The groups are shells around one centre, one inside the other: the same stretched ball of 5 dimensions in 6 sizes.
Known rows, each followed by its group:
[ 59 -13 -10 -14  -9 -34  17  26  16  16 -42 -18 -15  23 -15 -24  24   6
  35  -8   5 -57] -> (3)
[-57  21   4  12  20  23 -31  -4 -26 -22  42  13   4 -15  19  12 -43  -1
 -17  -3   1  49] -> (2)
[-26   6  -3   4  14  -8 -21  16 -23 -13  -2  -7 -18   6   2  -7 -17  12
  10  10  -4  -5] -> (0)
[-31  27  10  15 -11   8  -1 -18 -16 -31   7   6   2 -16  23  17  27 -33
 -16  -6  -4  49] -> (4)
[ 31   8   5  -4 -27 -28  37   4  11  -2 -41 -14 -14   6 -13   0  62 -17
   9   3  -9 -20] -> (4)
[  7 -23 -10  -8  18 -23 -21  15 -16  17 -30 -14 -18  18 -17 -20  -5  44
  20  27  -6 -55] -> (1)
[ 61 -43 -20 -12  15  -7 -31  -5   6  42 -19   1  19  16   8 -30  -9  30
  23 -13  23 -52] -> (4)
[ 47 -20  -5  -9  -9 -19   8  -6  10  23 -34  -7   4   9  -7 -12  36  10
  11   1   3 -38] -> (3)
[  5   1   5  -7  -9 -26  24  10   0   6 -33 -15 -21   7 -30   1  35  17
   2  28 -19 -32] -> (2)
[  8 -16  -7  -3   9 -14 -18   1 -13  11 -23  -7  -6   9  -3 -13   6  24
  12  14  -1 -31] -> (0)
[ 12 -18  -3  -8   9 -10  -6  -2  -3  24 -14  -3   0   5 -17  -6   2  33
   0  18  -5 -32] -> (0)
[ -5   5   8  -2  -9 -13  20  -3  -1   3 -18  -6 -10  -2 -21   9  31   9
 -10  22 -17  -8] -> (3)
[-27   8  -3  11  16  23 -38 -12 -19 -12  35  15  16 -12  31   3 -34  -7
  -8 -18  13  40] -> (5)
[ 19  15   0   0 -18 -20  19  13   3 -16 -24 -11 -15   7   4  -4  35 -26
  17 -12   1  -5] -> (3)
[-36  40  14   6  -8   0  28  16  -1 -27  19   0 -16 -11 -12  22  -1 -19
 -14   2 -14  36] -> (5)
[-65   9   2  10  31  21 -42  -4 -33 -11  38  11   1 -12   9   9 -52  25
 -18  15  -5  31] -> (1)
[-26  -8  -3   2  19  -3 -29  -1 -25   3  -4  -3  -8   2  -3  -4 -14  31
  -1  24  -7 -13] -> (5)
[ 58 -38 -14 -17   7 -23  -6   5  11  43 -36  -9   3  19 -19 -25  10  40
  22   8   6 -69] -> (4)
[-43  26   6   6   3 -12   2  20 -21 -28  -3 -10 -29   1  -7   6  -1  -1
   3  17 -16  10] -> (3)
[-35  32  18  12 -12  28  14 -29   1 -17  41  20  22 -32  11  36  10 -30
 -43 -10  -5  74] -> (1)
[-40  15  13   6  -5  -6   8 -10 -19 -13  -9  -4 -13  -9 -13  18  28   6
 -21  32 -23  14] -> (1)
[ 36  -3   1  -1 -20  -7  13 -19  10   7 -20   1  13  -3  10   1  47 -20
  -1 -14   6   0] -> (2)
[ 24  19   7  -4 -20  -3  38   5  25   0   7   3   5  -7  -9  12  18 -23
  -6 -20   1  15] -> (4)
[-30  32  15   6 -13   1  26  -1  -1 -21  12   2  -7 -15  -8  24  17 -18
 -21   6 -15  37] -> (0)
[ 25   2  -8  -3   4   4  -7  10  10   5  15   6  11   2  13  -8 -22  -9
  12 -31  18   4] -> (4)
[  8  -4   1   2   3  26 -13 -30   6  16  32  21  37 -18  17  11 -11  -3
 -23 -20  13  33] -> (5)
[-37  -1   6  11   9  17 -29 -36 -26  -4  12  12  16 -17  17  14   7   7
 -28  14  -4  31] -> (2)
[-33  11   5  11  12  37 -26 -30 -11  -5  52  25  32 -26  25  20 -30  -7
 -32 -16   9  61] -> (2)
[ 43   0  -1 -11 -11 -10  28  11  26  18  -4  -1   5   4 -15  -2   9  -2
   6 -16   5 -16] -> (2)
[ -5 -16 -11   4  21   9 -48 -12 -21   6   7   6  13   1  25 -13 -24  16
   6  -5  14  -1] -> (3)
[-36  18   8   7  -4 -15   3   4 -23 -23 -20 -11 -25  -1  -6   7  27  -1
  -3  26 -19   4] -> (1)
[ 12 -29  -7  -6  17  -2 -25 -13  -8  31 -10   2  11   4  -8  -9  -6  41
  -2  17   0 -31] -> (5)
[-12  13   9   9 -10  13   1 -27  -5  -9  12  11  17 -18  16  17  23 -21
 -22  -8   0  40] -> (0)
[-19  28  12   0 -12 -16  35  19   2 -17  -7 -10 -24  -2 -25  14  19  -7
  -5  15 -20   5] -> (0)
[-43  21   7   5   6  -7   0  13 -20 -20   2  -6 -22  -3 -10   9  -4   6
  -5  21 -16  11] -> (0)
[-11 -23  -2   7  19  38 -49 -56 -15  25  34  28  50 -23  30  10 -17  18
 -35  -5  14  34] -> (4)
[ 23  25   7   3 -30 -10  35   2  15 -18 -12  -3  -3  -4   8   8  46 -45
   3 -24   2  20] -> (1)
[-14   6  10   8  -8  17  -3 -39  -6   0  10  14  23 -21  13  20  28 -10
 -31   2  -3  37] -> (5)
[  3  30  10   2 -21  -3  37   7  15 -16   6   1  -3  -9  -4  16  23 -32
  -7 -16  -4  28] -> (5)
[ 28   8   5   1 -24  -7  22 -15  11  -2 -18   0   8  -5   8   6  50 -28
  -3 -14   2   9] -> (2)
[ 29  -3  -3  -1  -4  10  -3 -15  12  12  12  12  25  -7  16   1   3 -13
  -4 -28  16  14] -> (3)
[-57  36  14   6   5   8  12  15 -10 -24  34   4 -14 -14 -14  24 -25  -1
 -21  11 -17  40] -> (1)

New rows. What belongs after each?
[ 22 -11   3 -11  -3 -10  20  -2  14  28 -11  -2   3   1 -29   4  15  25
  -9  15  -9 -26] -> (2)
[-17   7  13   6  -5  22   6 -38   1   8  25  18  28 -26   2  27  15  -2
 -41   4  -6  42] -> (2)
[ 50 -41 -13 -13  14   0 -22 -15  10  50  -8   6  27   7  -4 -17  -9  39
   5  -3  15 -42] -> (4)
[ 32  10 -10  -5  -6 -28   9  39   5 -12 -23 -16 -24  20   3 -21   3 -16
  40 -22  10 -27] -> (4)
[ 24 -17 -15  -7  19  -6 -27  16  -3  16  -2  -2   1  14   5 -23 -32  21
  24 -12  15 -31] -> (5)
[ -3 -25  -6  -2  17  -4 -29 -14 -18  21 -15  -1   4   3  -5  -8   0  39
  -2  25  -4 -28] -> (4)
[ 61 -28 -10  -7  -3   6 -12 -26  17  34  -6  11  35   0  17 -12  15   1
   3 -27  23 -14] -> (4)
[  0  -9   5  -7   0 -17  12  -1  -3  17 -24  -9 -10   3 -31   3  23  32
  -7  34 -19 -31] -> (1)
[ 13 -29  -4   2  13  32 -39 -54  -4  34  23  25  51 -18  24   5  -7  19
 -28  -9  16  18] -> (4)
[ 15  -8   6  -8  -9 -15  23  -7   8  21 -23  -5  -2  -1 -29   7  34  21
 -11  24 -15 -24] -> (4)
[-34 -15  -3   9  26  25 -56 -35 -31   8  23  17  24 -14  25   3 -25  24
 -21   9   6  23] -> (2)
[ 12 -13  -8  -8  13 -19  -9  21  -5  14 -18 -11 -15  15 -17 -16 -13  32
  19  14  -3 -43] -> (0)
[ 33  17  -2  -4 -16 -19  26  27  16 -11 -12  -9 -13   9   0  -8  15 -28
  23 -26   8  -7] -> (2)
[ 40   4   7 -10 -25 -18  48   0  27  16 -23  -6   0   0 -26   8  49  -6
  -4   1  -8 -17] -> (4)
[  5   3  12   3 -16  17  16 -42  11  13  12  17  31 -24   3  25  35 -11
 -38  -3  -3  35] -> (1)
[ 30   1   1   4 -17  13   3 -32  12   5   7  14  31 -14  27   8  31 -31
 -12 -31  16  30] -> (1)
[ 28 -18  -3  -2   1  14 -11 -30   8  27   9  15  34  -9  11   2   7   7
 -14 -13  12   5] -> (0)
[ 56 -16  -3  -9 -17 -18  17 -10  16  22 -35  -5   8   7  -5  -9  48  -2
   9  -6   4 -31] -> (2)
[ 29   3   4 -13 -10 -16  40  16  26  20  -8  -5  -5   4 -35   4  11  12
  -1   4  -9 -24] -> (1)
[ 67 -20  -6 -15 -10 -10  22  -2  32  38 -14   1  18   6 -15  -8  18   9
   7 -16  10 -34] -> (1)
[-34  19   3   6   3 -12  -6  14 -23 -25  -8 -10 -25   2   0   1   4  -2
   6  14 -11   6] -> (3)
[ -1 -13  -6  -5  12 -23 -13  14 -16   7 -29 -14 -21  15 -15 -15   3  32
  16  25  -9 -42] -> (2)
[ 47   1  -2  -6 -21 -25  26   9  15   2 -37 -12  -8  11  -3 -10  46 -18
  20 -13   4 -25] -> (5)
[ -9  18  11  -4 -16 -32  40  21  -1 -10 -35 -20 -35   7 -36   7  42   5
   3  31 -27 -23] -> (1)
[-11  12   8  -3   1   8  17   1   9   7  24   8   7 -11 -18  17 -13   8
 -21   3  -7  17] -> (4)
[-18  26  -3   4   2 -23  -2  41 -17 -34 -13 -17 -38  14   4 -11  -8 -14
  30  -4  -3  -6] -> (1)
[ 32 -12 -16  -8  11 -24 -15  33  -2   6 -23 -14 -18  24  -1 -30 -16  14
  41 -10  12 -47] -> (2)
[  3   5  -9  -6  13 -21  -6  41  -6  -6  -9 -14 -27  18 -10 -19 -28  14
  31  -2   2 -31] -> (2)
[ 45 -35  -7  -3   1  14 -22 -46   7  39  -3  16  44  -8  18  -4  20  12
 -13 -12  17  -6] -> (1)
[-42  32  16   4  -5   2  27   7  -2 -17  19   1 -12 -14 -21  26   0  -3
 -25  16 -21  32] -> (2)
[ 11  -4  -7  -2  13  10 -18   3   3  11  22   9  14  -1  10  -6 -33   7
   4 -20  15   5] -> (5)
[-34  26   2   4   5 -17   1  34 -19 -30  -5 -14 -35   8  -7  -2 -11  -2
  15  10 -11   1] -> (5)
[ 16  -8   2 -11  -5 -30  23  15   3  15 -38 -17 -22  12 -36  -5  29  27
   8  29 -18 -48] -> (4)
[ 60 -16 -16 -10  -3 -30  -2  25   8  11 -39 -16 -12  26   4 -32  13   0
  44 -19  16 -53] -> (4)
[-13  39  19   3 -28 -10  52   5  11 -22  -2  -4 -14 -12 -18  26  42 -31
 -17   3 -19  30] -> (4)
[ 10 -11  -3  -9  11  -4  -2   7   4  23   2   0   2   4 -19  -4 -18  31
   0   9  -2 -23] -> (3)
[-55  19   7  13  14  20 -23 -13 -25 -19  33  12   5 -18  14  18 -23   0
 -24   6  -5  46] -> (0)
[-58  17  12  18   6  29 -27 -39 -28 -20  31  18  18 -28  26  26   2 -11
 -39   7  -5  65] -> (4)
[  2  -6   6  -2  -2   5   5 -23   2  17   1   7  15 -11  -9  12  18  13
 -21  12  -7   4] -> (0)
[ 29 -16   5  -7 -10  -3  17 -27  14  31 -15   5  19  -7 -17   8  38  16
 -19  12  -6 -14] -> (1)
[ 36  -2   5  -3 -18   8  21 -27  22  19   3  12  29 -13   3  12  33 -14
 -18 -17   6  15] -> (4)
[-28  22  -3   8   9  -7 -18  24 -22 -32   4  -7 -22   5  16  -7 -20 -13
  18  -8   3  13] -> (4)
[ 16  -4   5   6 -10  27  -5 -49   8  14  21  23  45 -23  25  17  23 -18
 -31 -22  12  42] -> (1)
[ 49   4   0  -7 -24 -25  34  10  19   3 -35 -11  -8  10  -7  -7  48 -20
  18 -13   2 -24] -> (5)
